The first 7 rows are patterns. Each new row is the sum of 2 different patterns, raised or lowered, with some noise. Before adding, each is slid sideways (what falls off one end comes back at the other) and multiplied by a number that may be negative. Names go in the order of the patterns.
Known rows, each followed by the names of its patterns:
[  4.5 -24.2 -16.4  25.5  27.0  28.6  19.0  15.7  -3.6  -7.1 -22.8 -23.0
 -10.2 -14.6  12.1  11.8 -18.0 -21.3 -21.9  14.9   2.5 -17.4  19.4  -2.0
  11.0  12.0 -19.1 -29.0  -4.8  12.0  20.5 -25.7 -15.9 -20.3 -28.8  27.3
 -20.5 -19.5   6.0   6.0 -19.3  25.8   4.5  -1.2 -24.5] : Q97
[ 21.3  -1.1 -11.0   1.7  17.2 -12.9 -13.7 -17.0  -8.5  -7.7  21.0 -14.5
  25.7 -23.6  -9.6  24.5   4.8 -18.7   6.2   0.4  13.8   9.3   6.5   5.1
  -9.7 -28.2  -4.5   5.7 -24.3 -14.9  -9.0 -15.4  -6.7  -2.0  -2.5  27.1
  17.9 -12.4  14.5  -2.7 -22.7 -13.3  11.4  -4.8 -24.9] : Q7
[ 23.5 -20.7 -25.0  -9.1  17.5   7.6  -8.6  13.1 -19.5 -19.7  28.3  13.7
 -12.0  -5.5  13.4 -26.6  -4.2 -23.8   5.8 -14.5 -27.6 -28.5  29.6  -1.4
  14.5 -11.8  -2.7   6.1  23.6  23.6 -13.7 -22.7  16.9   8.8  -0.8   7.4
  28.3 -11.4 -23.6  21.0   0.9  -5.5  -1.3  25.2   3.6] : Q880
[-26.9  24.1  -2.8  20.0   5.0 -24.4  23.5  14.8   3.7  -0.4 -19.5  -7.4
   2.7  21.9  27.8 -20.0   0.1 -21.4   3.8  -1.4  -7.7   8.1  -4.5   0.2
  25.1 -28.3  21.0  -5.3  13.2 -23.6 -12.0  22.4  -4.4  12.3  -9.3 -22.5
  16.4  10.2 -21.2  13.0  26.8  24.8 -17.5 -15.3  28.7] : Q673
[ -6.4  -2.5  20.5 -11.0 -19.1 -27.4 -20.4   7.5   3.5  -3.7 -12.6 -20.0
  -1.6 -22.1 -19.7  19.9 -18.2  28.3  23.1  13.8  -6.8  21.9   6.6   7.3
 -18.0  -3.9  18.1 -16.0   7.2 -17.7  -5.8  16.6  -8.3   2.1  -4.2 -23.8
   6.1  14.0 -19.0 -11.9   3.3 -24.4 -16.1 -15.4  25.7] : Q675
[-18.6  -7.1 -26.4 -22.7 -24.3  16.6  19.9  22.6   3.5 -19.1   2.3 -13.5
 -22.2 -21.6 -13.2 -14.5 -28.2  -6.5   6.0 -27.1   2.4 -19.3  20.2  -5.5
  15.0   9.1  -7.3  26.9 -12.6  11.7 -11.1  13.4   6.4 -15.9   4.6  29.1
 -24.8 -12.2  22.0 -27.4   0.6  -3.2   5.4   5.1  -4.0] : Q708
[-16.2  23.1 -28.5   3.3  -7.6 -21.9 -25.6  23.0   6.1  20.0  -3.6  17.2
  15.6   9.3 -14.3  -2.2  -2.7  21.8  -9.7 -28.7   3.7  29.4 -16.3  24.6
  -8.8  21.5   7.6 -25.5  -8.0  -1.9 -14.1 -26.4  -4.9 -15.8   0.2  -8.8
   4.0 -21.9 -27.4   7.9  19.9 -17.7  13.0  25.2  -4.2] : Q754

New rows, each followed by the names of its patterns:
[-13.8  -9.4   2.4 -14.9 -13.6 -17.2  26.9  17.1  -1.9  -6.0 -22.5   5.4
 -16.9   4.4   1.3 -16.1 -10.8  16.9   0.9  -5.8  27.8   5.2  12.2  -7.8
   9.3  31.9  17.5 -39.8   1.4  -0.3   0.7  13.2 -11.5 -11.7 -18.1  -0.3
  15.2 -16.8 -16.9 -12.8 -10.8 -34.3   8.9  12.9 -19.2] : Q880 Q754
[ 14.4   4.3  16.3 -24.2  13.4 -18.4  -6.0   2.6  -9.5 -11.9  32.9 -26.7
 -11.6  25.8 -15.8 -16.0 -11.1  -8.7   2.8 -15.7 -28.6 -14.0 -20.4 -25.9
 -22.7  -1.9  17.0  28.1  -3.2 -36.0   5.9 -27.5 -18.1 -32.4 -18.9  -2.8
 -25.0  -9.0   7.2 -14.4  -0.2 -12.3  13.2  -4.8   6.6] : Q708 Q754
[  6.7 -20.1 -28.5  -5.9   4.1 -19.4  25.7  -4.7  -3.6  20.2  17.2 -19.7
  -4.8 -18.0  -2.2 -18.5 -29.1 -19.8  10.0  -9.3  -1.4 -12.8   6.7  10.9
  -7.4 -18.2  -2.3 -24.3   4.4 -23.0 -17.8  18.5   5.3   2.9   8.0  15.9
 -11.4  12.1 -16.6  11.1  -5.7  -0.9  13.5  -5.3 -23.2] : Q7 Q754
[-27.2 -49.7 -57.2 -19.8 -24.3 -40.9 -21.3 -36.6 -26.5 -11.8 -10.8 -50.2
 -45.5 -37.9 -26.7 -42.9 -39.4 -27.5 -29.5 -41.0 -24.6 -45.0 -29.6 -15.9
 -25.6 -49.5 -14.4 -55.6 -37.8 -48.9 -31.1 -16.2 -30.9 -26.9 -34.0 -25.1
 -18.7 -18.5 -36.4 -29.6 -29.5 -30.9 -18.3 -47.3 -41.3] : Q880 Q754
[ 19.0   3.4  -9.6  11.6   8.1 -26.5  18.7   5.5 -17.0  29.3  14.2   5.9
  -7.4 -12.1  15.6  21.3  15.7  34.1   3.6  26.5   0.5 -14.1 -17.3   9.3
   3.4  -2.0  12.0  27.0  13.0  23.0  18.8   7.1  -6.7 -12.7  10.5  -7.1
  16.4  -6.7  16.2   2.9   0.7  13.6 -22.4   5.3   2.8] : Q97 Q708
[ -1.2  32.1  19.0 -22.8   5.9  18.9 -10.5  -6.4   2.6  12.4  15.4  16.8
  26.2  -8.4   3.3  19.1  41.6  -4.2  36.7  46.4   5.9   4.0  55.0 -23.2
  15.9  20.8 -16.8  -7.5  38.2  25.4  40.1  11.5  25.3  27.9  12.6  -7.2
   3.7  23.1  49.0  18.6  -7.7  12.4  47.8  -4.3  29.6] : Q708 Q754
[  6.6  -2.4   5.4 -17.1 -14.9  -2.1  -2.9   0.3  27.1  14.0   9.2   4.4
  -6.5  -2.4  -4.2 -10.1   7.1   3.8  16.8  -3.2 -19.4 -24.0 -15.8  15.7
  -0.8  -3.7  20.1   7.1  11.5  11.0   2.6 -13.6  -8.0  18.0   8.8  -4.0
 -19.0  -9.5 -24.6   7.7  -7.4 -26.3   8.5  -3.1  -6.0] : Q97 Q708
[ 27.3   1.8  -8.0  -0.2  14.0  18.2 -10.7 -12.3  23.6  22.1  15.1  17.0
  37.8  -8.0 -18.6  31.8  16.8  11.1  -3.1  25.6  17.7  17.7 -10.2 -19.2
  -4.6  30.3  23.7   0.6  13.2 -18.1  -0.5  35.9  26.6   8.0  -9.4  25.9
  -8.2   1.7 -16.3  20.4 -17.0 -19.3 -18.5  42.4   2.9] : Q97 Q880
[-35.0 -23.8  -3.1 -37.2 -12.0 -11.5 -19.3 -31.3 -24.5   1.1 -11.9 -32.2
 -27.9 -22.5 -25.9 -26.0 -29.1  -3.5 -11.2 -18.7 -16.3 -26.3 -30.6 -34.9
 -37.8 -40.3 -29.6 -27.2 -36.9  -5.5  -2.3 -41.1  -6.3 -30.8 -17.4 -29.4
  -2.0 -14.8 -37.0  12.9 -25.9 -15.1 -23.5   2.9 -19.4] : Q7 Q708
[ -1.6 -13.8 -16.9  26.5  -5.1  -4.8  -9.2   2.8  -9.7   8.1  13.4 -17.4
 -19.3  11.9   4.9  15.9  17.1  14.3   0.3 -18.4   0.8  -8.9   3.7  -2.6
   3.4  16.6  17.2 -21.3 -16.5   5.2   5.8  -1.4 -14.1   4.8 -18.2   0.0
  12.7  27.5 -22.8  -8.3  24.8 -15.8 -14.4 -12.8   5.1] : Q7 Q880
[ 23.2  14.1 -25.0   5.7 -10.1  -9.9 -19.1   0.3  -6.2 -34.8 -13.0  -1.3
 -31.6  -1.7 -15.1  24.9   6.2  25.8  16.6   1.0  24.5 -13.3  21.5   0.5
  23.0   3.1 -14.4  12.4  24.2 -21.8 -13.7  19.8 -15.8  14.8   1.6   3.6
   0.3   7.3  -9.2   3.9 -12.4 -30.4 -13.4  25.7  19.7] : Q97 Q708
[ 45.1   4.1  36.4  30.0  14.0  28.8   9.0   5.0  25.0   8.4  32.1  -9.4
  26.8 -11.3  31.0  19.3  20.3  19.0   7.7  45.5  32.7 -11.5 -12.2  23.1
  13.0  -3.2  -5.5  24.5  18.0  -7.1  26.2 -16.5  39.2 -14.6  37.6  61.4
   8.4  -0.1  34.5  27.0  43.6  12.8  13.1  13.9 -18.3] : Q673 Q675
[-10.3   9.6   1.3  14.7  14.9   7.6 -11.0 -19.7  17.4  23.4   0.3  -6.0
  -5.1   0.8  -5.4   9.7  35.7 -15.8  13.6  12.6  -4.0 -19.8   3.3 -20.4
  13.3  23.6   6.1  -9.8  -4.3  14.4 -14.7  11.0  25.9 -10.3 -13.0  19.2
  17.6  -5.9  20.4  18.6  13.7   1.7  14.5  21.0  18.6] : Q880 Q754
[  0.5  -9.9  -2.2  -7.6  20.2 -14.1  11.8  -3.4 -11.3 -14.6 -25.8 -12.8
   1.0 -15.2  -6.8  15.5  -7.7  -0.3  -0.1  -8.0  -8.3   1.6  -5.9   3.0
 -25.0 -18.0  -9.7  -7.9   7.2   1.1  -9.6  -7.6   9.2  -9.1 -23.1 -26.2
   0.1  -4.1  -9.3   4.2 -15.0  -8.9   4.3 -18.8   1.6] : Q97 Q708
[  5.1   6.2  19.8 -34.1 -10.2  -4.9  -5.6  -7.1  -4.0   6.0   3.9   0.5
  -4.0   9.5  23.9 -24.9 -21.9   3.6  12.6 -17.1  10.9 -18.5 -15.8   1.1
   8.7 -12.3   1.5   0.6  10.4  -6.8  18.4   1.5 -28.6 -17.4  -1.9   9.2
 -20.8   3.8  -4.3  23.1  19.2  11.5   3.8  -4.8  -2.4] : Q880 Q708
[ 16.9   8.1  35.8  17.7  31.2   7.9  20.2  13.2 -16.3  -0.5  -7.6  15.4
  19.6  10.3  24.2  18.9  -2.4  23.1  35.2  -2.1  -5.0  27.2 -11.9   7.5
 -14.5  31.2  -4.4   0.3  29.0 -16.7   0.8 -20.5  -0.3   7.1   8.6  13.7
  -4.0 -26.4  21.3  -2.8 -20.0  40.7  -5.2  33.6  22.8] : Q675 Q708
[ -1.1 -17.1  -0.8  10.2  14.9   9.5   5.4  -2.3   1.7 -21.4  -6.2  20.1
 -14.9  13.3  14.0   6.2  -2.2  16.9   7.7  24.3   5.9  -1.2  24.5  -3.8
  -0.9 -10.0   9.5  12.2 -11.5  18.7   4.3 -11.1   9.9  22.6  -9.6  -6.2
   0.9 -11.4  -5.5   9.6  12.9  16.8  -8.2  12.9  14.1] : Q7 Q675
[ 17.1 -28.4 -13.5  17.1   3.0 -25.1   0.6 -17.1 -11.7 -21.4  -5.6 -29.1
   2.7  -0.1  -8.0 -37.2   6.6  22.6  -0.9 -28.8   8.6 -42.2   7.1 -41.2
   0.1  16.5 -16.5 -10.5  13.3   8.8  -5.1  -4.0 -14.9  -6.6 -15.2  14.8
  32.0 -12.7 -29.3  20.6 -10.4 -24.1   4.1   7.2 -27.2] : Q7 Q754
[-12.0 -10.1 -16.1 -48.8   2.1  14.6  18.4 -37.1 -12.2 -24.5 -31.6   3.3
 -31.6 -17.0 -14.5  -1.3 -39.3  10.8   3.8 -16.0 -32.7  -8.7 -46.3 -21.8
  21.7   4.8   9.8   9.3 -10.1 -22.7 -25.5 -16.5 -35.0 -20.6 -12.1  -4.1
  -9.9 -43.9 -41.9 -23.9   5.1  -8.1 -34.0  -4.4 -13.1] : Q97 Q675
[ 11.5 -14.3  26.5  16.4 -14.6   4.7  13.6  -6.7   1.6  17.1  11.3 -14.3
  38.4  42.9 -23.4   2.7  14.4  -6.3 -13.3  35.0  -6.5  31.9  23.9   1.8
   0.5  23.7   9.7  43.9  26.1  45.1  16.3  18.9  14.2  -3.9  11.1  23.0
  -5.6   2.9  36.6  42.6 -10.5  18.6  25.0  44.9  35.7] : Q97 Q754
[-26.7 -33.4 -40.0 -12.6 -20.7   0.7  -6.2  -0.8 -20.8 -40.9 -12.2  15.0
 -14.6  10.4   1.9 -16.2 -15.5  -3.2 -34.9 -15.3 -23.4 -18.8 -17.5  11.1
 -12.2  -5.8  -0.6   9.7  12.7  10.8 -38.1  -0.6  -3.4   4.7 -22.4 -25.4
 -23.2  11.8 -23.1  22.1 -21.2  20.2   3.4 -44.3 -33.8] : Q97 Q754
[ -4.9 -22.5  -3.7 -13.2 -11.7 -17.9  18.6 -40.7 -13.4 -34.6   2.5 -16.8
 -38.1 -17.6 -15.2  -6.9   1.3 -38.1 -16.1  15.4 -25.7 -49.0 -21.5 -17.9
   0.8 -46.6  -1.0 -17.1  -9.2 -28.2  -9.4  15.3 -27.7 -16.4 -19.0  -9.8
  -3.4   1.6  -1.7 -33.8 -44.8  10.3 -22.4 -14.6 -14.7] : Q673 Q754
[ -7.6  15.1  -6.4  -5.7   5.4  34.7  17.5  31.6   7.3  35.5  25.4  -4.5
 -26.9  24.1   2.9  19.5   0.9  18.7  46.7  26.3  23.1  41.7  39.3  12.5
  41.5   8.1  30.7  -4.4  34.2  26.7  -1.0  -2.4  10.4   7.2 -16.2  21.6
  17.6 -12.7  46.6   5.5  -0.4  46.2  40.7 -22.2  22.5] : Q708 Q754
[ 24.7   7.8  -2.6  27.7  -5.9  12.0  27.5 -21.5  15.3  17.2  24.1   3.7
   1.8  35.5  14.3  24.5  -1.7  -6.4  22.1  28.5 -10.2   7.9  34.1  43.3
  -8.7   8.4  27.9   1.7  33.0  -3.2  23.0  13.2 -13.5  16.8  19.6   5.1
  10.2  -7.9   8.2   4.6  15.4  37.1   4.9   5.9   1.1] : Q673 Q754
[  6.9 -47.1 -35.7  -1.5 -47.0  -9.9 -14.9 -19.5 -21.1 -28.7 -25.4 -20.8
 -48.6 -28.0 -38.6   2.7   6.9  -5.4 -27.4 -34.5  -7.0 -18.3 -46.8 -41.0
 -35.1 -40.6 -27.8 -30.1 -18.9 -36.4 -10.6 -40.6  13.0 -18.4  -3.7 -20.0
 -20.1  -4.1 -34.4   5.3 -14.3   6.8  -1.6 -24.1 -13.9] : Q97 Q708
[-40.6   8.4  -5.1  -4.6 -20.0 -15.6 -16.7   8.6  12.7 -31.4 -33.4   2.0
 -14.6 -18.9 -11.4  23.2 -24.4 -30.2  13.5 -16.3 -23.6 -23.7   0.3  -7.0
   7.3 -29.3 -35.2 -27.2   0.6 -15.4 -26.8   7.1 -34.8 -17.2  20.2   3.7
 -22.2  -6.6   1.2 -28.2 -22.7 -32.6   0.1 -31.2 -29.8] : Q880 Q675
[ 18.5  11.6 -22.6 -47.1  -7.3   0.0  -6.7   0.5   2.3 -30.0 -32.8  -5.2
 -17.3 -27.8 -24.7  17.1   0.5   9.5 -43.4 -53.5 -13.5   7.7   0.4 -12.8
 -18.5 -27.3 -26.2   7.2  -7.8 -18.9 -36.5  -6.6 -41.6  -9.0 -44.7   1.1
 -23.4 -56.9 -60.5  -1.9 -28.7 -11.3 -28.1 -16.1  -1.2] : Q97 Q880
[  9.4  35.6  25.3  30.3  -8.6  38.3  13.6  13.9  16.6  33.9  60.4  40.7
   2.7  19.8  22.9  39.6  43.1  23.0  43.0  33.4 -15.0  34.1  -4.0 -17.4
  -1.7  21.8  -9.2  10.0  11.5  36.5  37.9  10.7  29.0  20.7  33.5  13.8
  -3.1  34.0  15.2  10.4  53.1  13.0   1.2  38.2  40.2] : Q7 Q675
[-36.7  -7.2 -38.0 -41.6 -32.3 -34.2 -30.0 -43.5 -44.2 -10.2 -54.5 -27.2
 -35.3 -19.1 -29.0 -58.5 -31.9 -45.2 -13.6 -20.3 -33.6 -51.4 -18.3 -31.7
 -52.6 -61.8 -14.8 -20.2 -49.6  -5.3 -49.3 -26.7 -53.1 -49.3 -15.8 -49.7
 -54.6 -41.1 -34.4 -23.0 -29.2 -34.4 -51.4 -41.5  -5.9] : Q7 Q673
[  6.6  -2.6   9.4  11.4  -3.6   3.8 -19.4  -9.0  -4.0   1.3  12.8  -1.9
 -15.7   0.1 -13.0 -13.9 -14.2   5.8 -19.5  11.7 -17.4   2.3  14.5  18.8
 -20.3  -9.1 -29.8   0.2 -29.9  -7.2  -8.9  -8.3  -8.4   2.6 -25.1  -0.5
   6.3 -13.6 -30.2   0.2 -20.5  10.8 -19.2 -14.0  20.9] : Q7 Q754
[ 10.9   2.3 -12.7  -2.7  11.6 -10.9  12.8 -10.0   1.0 -27.5  -8.0  -4.2
 -30.3   1.8  -5.6  10.6  -4.1 -15.4  -5.1  -8.5 -15.1  12.8  -1.8  -8.4
  14.1 -19.4   2.4 -24.5 -22.1 -12.6   3.6 -14.6   1.9  -0.4  11.1 -13.4
 -25.6 -12.0 -12.8   8.7  -6.7  -8.9   6.2   2.0   0.7] : Q675 Q708
[ -0.5 -10.9  -7.7  -7.9  30.1   8.8 -16.5 -10.3  16.3  -1.8  13.7   9.6
  20.5 -17.1 -10.2   6.0  -6.4  10.8  13.8  32.7  13.5  25.7 -13.0 -18.3
 -12.8   1.3   1.6 -10.1  16.5  -4.4 -18.4  10.0   1.3   0.7   0.0   3.2
  -5.9  -1.7  -9.7  11.5 -16.5 -29.3 -18.2  26.5  11.4] : Q97 Q880
[  7.1 -46.0 -13.8 -24.8   7.8   2.7   2.0 -12.9 -19.5  18.1  10.6 -24.3
  -2.1   7.6   1.9 -37.6   5.0  26.1 -33.3  -2.7  -4.8  -9.5 -16.1   7.7
 -22.0   7.6   8.1  18.3 -11.2  -0.7  17.3 -30.2  25.3  24.8 -32.8 -19.1
  17.7 -13.0 -18.2  21.0  11.6  15.3   3.3  17.2   5.6] : Q97 Q880
[ 20.6  -2.0  25.4   7.7  -5.8 -11.7   5.4  14.8  24.2  -5.0  16.4  25.7
   4.2 -10.3 -19.9 -23.1   5.7  28.4   0.8   1.0   3.4  28.7  17.0  20.0
  35.3 -12.8   6.5  28.0  -6.4   8.8  -5.2 -11.0 -13.0  -6.3  17.0 -21.0
  20.4   0.4  -6.7 -25.0 -21.1  -1.4 -13.5 -18.9  19.8] : Q97 Q708
[-15.3  16.5  19.3 -14.2   1.7   9.4  14.2 -22.6  -5.3 -10.4  27.8  26.8
  23.0  -6.8   2.6   1.5  -5.6  22.4  13.7 -18.2  -0.9  24.9  16.9 -11.6
  26.9   8.7  32.6   5.7  19.5  37.7  39.2 -32.1  12.5 -22.0   7.0   0.7
  -0.3 -28.1 -22.1  15.9  32.2 -10.2 -11.9  10.8  -6.6] : Q880 Q675
[ 14.1  -4.1  43.0 -21.2  10.3  51.8  20.4 -28.8  55.5  -2.0  25.4 -24.8
  12.9  23.0  12.5  40.7  55.9  68.5  39.0  45.8  15.6  21.3  -6.2  21.8
  36.1  -1.9   7.4  45.4 -10.5 -25.5   4.1  46.2  -5.0  31.9  30.9  24.6
  48.6  52.7 -20.7 -12.9  -5.3  31.1  18.1 -18.8  -4.3] : Q97 Q754
[ 19.6   4.7 -29.0 -18.5   1.2 -24.3 -22.3 -11.2  -1.3  -9.2  26.2 -12.2
  12.4 -17.4  34.7  21.5  10.0  46.4 -29.0  27.8   6.8  10.5   5.2   0.6
 -11.4  28.8 -19.5   7.0  19.5  -7.1  13.2 -17.8 -11.2 -13.0 -14.5 -24.8
  -1.5 -16.7  -4.1  -3.5  25.0  31.7  16.2  -1.7  -3.7] : Q97 Q708
[-15.6 -35.6 -42.6 -20.1 -13.6 -25.4 -34.7 -30.8 -35.6 -20.0 -15.9 -22.7
 -35.5 -30.5 -37.5 -16.2 -31.9 -38.4 -17.5 -26.6 -29.2  -5.8 -34.1 -11.4
 -41.8 -20.0 -40.1 -43.0 -13.6 -21.3 -11.3 -22.9 -43.7 -21.8 -22.0 -34.1
 -12.3 -14.4  -7.6 -28.7 -45.2  -7.0 -53.4 -25.7 -34.4] : Q673 Q675
[ 31.9   7.8  23.5  28.6  15.4  -5.1  -6.9  12.9   9.3  24.7  23.7  16.8
  18.0  12.5  10.0  26.6  31.6  16.2   3.5  19.5  10.8  13.4  -9.5  29.0
  -5.1  23.7  30.4   5.6  18.7  17.2  23.0   9.6   1.2  20.9  19.7 -11.2
  33.0  12.5  -3.4  38.7   9.4  17.3   7.8  -2.4  19.2] : Q675 Q708
[ 36.8  41.0  -7.7  16.9  23.3  11.6  34.8   7.0  14.1  36.0   9.0  -8.2
  -0.9  17.2  17.6 -13.2  45.9  14.2  33.3   7.8   5.9  35.3  -3.0  -3.5
   6.2  13.2  24.1   8.5  13.3   8.3 -12.3  33.2   8.9  44.2  12.9  28.0
  30.5   9.5  36.0  13.9   9.2  32.2  11.3  27.2   2.0] : Q673 Q708
[  4.6 -14.5 -12.5 -13.3 -13.7 -54.9  37.2  29.2 -19.5   5.3 -14.2   3.0
 -21.9   5.6  14.8 -12.1  -9.9  31.2  21.5   6.5   1.3 -21.0  -7.9 -15.4
  24.8  15.3  32.5 -10.4  18.2  -6.1  17.8  24.9  -3.5 -33.4  -0.9   3.4
  32.2 -41.5  -9.0 -20.3 -20.6 -23.0 -22.2  26.2 -36.6] : Q880 Q708
[ 49.8   4.8  18.7  47.0  -9.0  20.6  50.5  10.2  25.1  25.1  -0.8  29.3
  34.5  11.1   8.6  21.7  34.2  -9.1 -19.3 -32.4 -24.7   7.8  31.9   4.6
  24.5  32.6  15.4   4.0  10.3  18.2  12.9  30.2  37.3  -1.1 -10.8  24.8
 -24.8  30.6  22.1   7.1  16.3  33.6  23.3  -7.7   9.1] : Q97 Q880
[  9.3  12.5 -30.5 -18.6  19.4 -18.8 -14.3  -6.0   5.6  -3.1  14.5 -14.6
   6.0  10.2   2.7  18.8  -6.7  -8.0 -22.4  -2.3  16.5  -9.0  10.2  -4.5
   0.2 -15.4  11.9 -25.8  -6.2 -22.4 -25.2 -24.3  39.2 -12.2  32.9 -26.8
  -8.3  25.2  22.5   3.1  -2.9 -15.0  23.7  13.8   5.8] : Q7 Q880
[ -7.3 -18.6  21.3   7.6  11.2 -18.3  -9.5   2.2  19.1  10.1 -11.8 -11.2
   3.9  14.6  -5.8  24.8  27.9   4.1 -11.3  21.1  23.3  -7.3  11.0  23.1
  17.7  31.8 -23.2 -13.8  15.1   6.4   5.7  11.5  -0.1 -12.1 -14.4  36.0
  19.9  -6.5 -11.4  12.8 -35.3 -11.3 -32.2  22.5   4.8] : Q880 Q708
[ 25.2  11.6  23.1  26.6  13.0 -12.0   2.9  -0.9  16.2  -5.6   7.6   9.1
  -1.2  16.0 -13.4 -22.4  -0.4  22.8 -11.5 -17.3   8.6  -0.5   9.1 -19.7
   6.9  13.7  19.1   7.3   0.8  23.2   4.6  12.0  16.9   3.1  -8.8  25.4
  26.0  -3.7   5.1  23.0   4.2 -26.4   9.7  14.8 -20.9] : Q675 Q754
[ -5.5  11.3 -17.3 -17.6 -23.7  21.1  13.5  -9.1   6.0  -4.9  -1.7  -6.3
  25.6   4.8 -27.2 -21.2   2.5  -1.6   7.2   8.6  23.0  -1.2 -10.4  27.0
  20.7   6.8 -15.3   2.1   0.8  13.8   6.6   0.4 -20.1 -34.4   7.2  20.5
 -28.0 -15.8  -6.3 -16.3 -22.7   7.6  14.4   5.3  12.8] : Q7 Q880
[ 18.2   2.8   2.2  21.1 -29.7  43.6  24.0  44.2  21.9  34.5  19.7  22.6
 -17.7  -2.1  -4.2  57.3  29.3  13.3  27.1  33.1   5.0  32.3  -9.4  20.9
  16.5 -18.5 -14.3  11.8  10.8 -31.4  17.5 -12.4  39.0   6.7  39.4   8.0
 -12.5  53.7  29.4  12.7  23.6  57.3  21.6 -10.9  48.3] : Q708 Q754
[-18.9   6.2 -13.0  -0.4 -38.5   4.4  32.9 -26.1  -0.9   1.9 -18.9 -17.9
   8.1 -36.9   8.8  24.3 -12.3 -29.7 -18.7  28.4 -16.8  15.1  32.9 -35.7
 -28.3 -12.6 -13.5  -6.1  24.3  -0.1  10.3 -21.2  10.4   5.6   8.5  -8.2
 -14.3  10.7  29.1  13.0 -10.7  -3.7 -14.5  16.9   5.5] : Q880 Q675
[-35.6  -9.1  -9.5 -45.8  14.8  -0.8 -14.1  -9.4  -2.9 -45.1 -17.8 -48.3
 -20.2 -38.3 -20.5 -19.0  32.4  -8.8 -11.3 -19.0 -23.1 -20.6  -4.1   2.0
 -29.6 -47.6   0.2   2.4 -27.8  -1.8   0.6  -4.9 -31.5  18.1  -2.0 -20.3
   8.6   2.7   1.9   1.5 -17.7 -26.5 -27.6   9.7  19.1] : Q880 Q708
